The groups are shells around one centre, one inside the other: the same stretched ball of 7 dimensions in 7 sizes.
Some rows, each with its group after it:
[-12 -18  31  36   6  -2 -21  13  32]  (5)
[ 42 -18  -6  38  -4  21  -8 -40  52]  (1)
[-51  18  12 -17   1 -19 -17  69 -44]  (5)
[-18 -16  42  -5   3  12   2  16  -5]  (4)
[-31 -18  23 -21 -12  24   4  56 -47]  (0)
[-16   9   2  20  24 -18 -33  24  14]  (6)
[ 39   1 -10  24  25  -1 -34 -28  39]  (2)
[ 19   6  24  -9  -9   5  11 -33  14]  (0)
[-44  29 -10 -41 -22   0  15  59 -69]  (2)
[-32  40 -15 -29  -6 -13  10  28 -38]  (2)
[ 18  28 -10  40   5  -4 -15 -28  39]  (3)
[-25   9  17 -34 -11  18  27  18 -38]  (4)
[ 30 -26  18  25   3  14  -6 -36  50]  (6)
[  7  -4 -19 -13  -6 -20  -6  -2  14]  (0)
[ 18   8  15  -7 -17  31  32 -39   4]  (5)
[ -3  -7   3   2  -9  19  22 -13  14]  (4)
[-17   7  -3  33   5 -33 -31  21  31]  (6)
[ -1   4 -19   5 -16   7  24 -19  21]  (5)
[-15  20  16 -17 -11  -1  23  -8  -6]  (6)
[-16  14 -44   8  -6 -17  -6  21   6]  (2)
[ 16   8  25  27   6   1 -15 -22  31]  (3)
[-26   8  18  -2   5   2 -15  42 -25]  (3)
[  7  -6   5 -10 -13  29  36 -31  10]  (6)
[-28 -27  18 -22  -9  14   0  52 -35]  (4)
[ 36  10 -21  14  -6  20   1 -34  20]  (5)
[ -8  17   1  60   4 -27 -24 -10  61]  (0)
[-28   2  -9 -19   0 -19 -16  50 -25]  (3)
[-22   2  27  13  -7  13   0  22  -6]  (6)
[ 31  16 -45   1 -36   3  33 -53  31]  (0)
[ 10  13 -25  -4  -4 -13   7 -23  23]  (5)
[ 55 -10 -41  16 -12  22   9 -57  45]  (0)
[-13  -6  14 -10 -18  22  16  16 -20]  (3)
[ 41 -21   0  39  11  25 -12 -42  54]  (1)
[-26  37 -31  14  -2 -39 -29  41  -6]  (0)
[-42 -31  -3 -37  -2  -1  -5  73 -42]  (2)
[ 15  20   7  46  31 -20 -46 -14  47]  (1)
[-4 16 30 14  4  2 -9 -2  7]  (3)
[-16   1  21 -12   1 -17 -14  24  -8]  (6)
[-13  -7  11  17  18 -10 -22  17  20]  (3)
[ 48   4  -6  16  12  11  -4 -60  47]  (6)
[-13 -29 -14   0 -11   9   4  25   3]  (1)
[ 23  11  24  -9   8  14  15 -48  20]  (5)
[-40 -11  -5  13   0 -20 -32  71 -11]  (1)
[ 27 -12  44  34  20  30   0 -52  52]  (2)
[-38  14  -5 -45 -19  17  30  41 -60]  (1)
[ 15 -14  22  31  27   3 -35  -4  34]  (4)
[ 17 -17  27  23  13  11  -7 -29  44]  (3)
[  0 -24  -1 -12  -9   6 -11  29 -13]  (4)
[-14  11 -38 -32 -22 -13  10  27 -27]  (6)
[ 30 -11  -2 -13 -12  29  33 -50  21]  (4)
[  3 -33 -13   7  -1  -4 -25  28  12]  (1)
[  7  -7 -19  26 -11   5 -23  22   7]  (2)
[-25  -4  36  34   8 -17 -39  40  13]  (0)
[ 31 -19   8 -40 -16  38  31 -30 -14]  (2)
[  6  18   1  -3   3  19   9 -13  -4]  (4)
[  2 -31  22  32  10   0 -19  -2  46]  (0)
[ -7  21   5 -21 -19  18  33 -10 -20]  (4)
[  3 -11 -49 -32 -42  21  36  10 -26]  (1)
[-8 21  0  3 13  1  2 -6  7]  (5)
[ 19  27 -40  46  -4 -37 -34 -14  51]  (2)
[-11  -5  -9  19  -4 -29 -30  29  19]  (5)
[  6  -6 -31  -3 -14  -3 -11  20  -5]  (3)
[  5   0 -24 -18 -45  17  40 -13  -7]  (1)

New rows. What belongs after each?
[-42   2  26 -32 -15   8  20  41 -43]  (5)
[ 41 -21 -13   4  -6  31  10 -39  27]  (4)
[ 25  12   8  15  -5  -4   2 -44  40]  (3)
[ 11 -31  17 -23  -1  17  -1   5  -7]  (6)
[-12  -4  41 -11  14   2 -15  21 -13]  (6)
[ -3   7  -7  46   3 -10 -22   2  39]  (3)
[-29  -8  39  35  22 -17 -36  32  25]  (1)
[-28   1  27  26   7  -6 -35  51  -8]  (0)
[-18 -27   9 -29  -1   2 -11  47 -29]  (4)
[ 15  13 -50 -26 -37   4  22  -4 -18]  (1)
[-46   8  22 -40  10  -2  -1  57 -53]  (0)
[ 15 -14  50  37  29  14 -24 -23  45]  (1)
[  2  14 -45  -7 -30   5  28 -12   3]  (6)
[ 19  24 -30  58   6 -31 -27 -33  73]  (2)
[ -2 -28   9  39   6  -2 -32  21  33]  (1)
[ 21 -42   8  24   9  20 -11 -15  42]  (0)
[ 15  31   1  26   0 -28  -9 -41  50]  (1)
[-29  18  29  37  10 -26 -32  26  20]  (6)
[ -6   6 -16 -51 -22   7  32   4 -33]  (6)
[ -2  14  -2  53  16 -19 -36   2  45]  (4)
[ 11  -9 -23 -16 -31  -2  24 -17  14]  (2)
[ -7 -20 -32 -12 -21  13   6  32 -18]  (4)
[ 16  15 -24  -6 -30  12  39 -42  17]  (6)
[-18  10  -5  27  18 -33 -39  27  24]  (5)
[-33   2  26  11  -2 -11 -15  39  -5]  (3)
[ 28  -5 -14  48   0  -1 -22 -25  55]  (4)
[-20  18 -18 -21 -21 -11   1  36 -33]  (3)
[-15 -28  13 -21 -11  11  11  21 -11]  (4)
[  3  11 -26  37 -26  -2  -3   0  24]  (1)
[-27  40  19   8   8  -2  -5  16 -14]  (2)
[  8  24  -5  46  15 -22 -36  -9  43]  (3)
[ -7 -34  21 -33  -7  18  12  18 -19]  (6)
[  5  -1  35  33  37   1 -39   1  29]  (1)
[ 15   1   3  17  15 -16 -31  -7  30]  (3)
[-15   3 -11 -12 -23  21  12  32 -35]  (5)
[ 19 -38  28  12  16  27  -7 -16  30]  (5)
[ 18 -35   3   4 -16  14   7 -16  28]  (0)
[  1 -23 -27 -17 -20  13  14  13  -6]  (3)
[ -7 -44   4 -49  -3  31   8  40 -44]  (1)
[ 32  15 -13  33 -14   7  17 -65  59]  (6)
[ 32  13 -28  37   0 -10 -18 -33  50]  (3)
[ 19   4  23  24  10  28   7 -39  31]  (5)
[ 20  17 -30  12   6 -19 -10 -28  38]  (1)
[ 25   9 -41  15 -30  -5  20 -42  42]  (0)
[ -6  28 -36  18 -18 -35  -5  -2  27]  (0)
[-17   3 -12  23 -15  -1   4  11  17]  (6)
[-26 -36  10 -13  -7  33   9  47 -29]  (2)
[ 38  40   4  39  10  -9 -12 -66  58]  (0)
[ 13  -8  28  -1  18   6 -16  -9  13]  (3)
[ 21   4 -30  13 -21   5  -7  -2   8]  (1)
[  2 -12  44  55  33  -2 -44  -2  52]  (0)
[  1 -19 -26   2 -18  23  19   2   7]  (1)
[ 37  26 -12  65   5 -17 -24 -56  80]  (5)
[-10  -6   0  -2 -10   7 -11  34 -19]  (3)
[-43  13 -12  16  -1 -28 -38  75 -21]  (0)
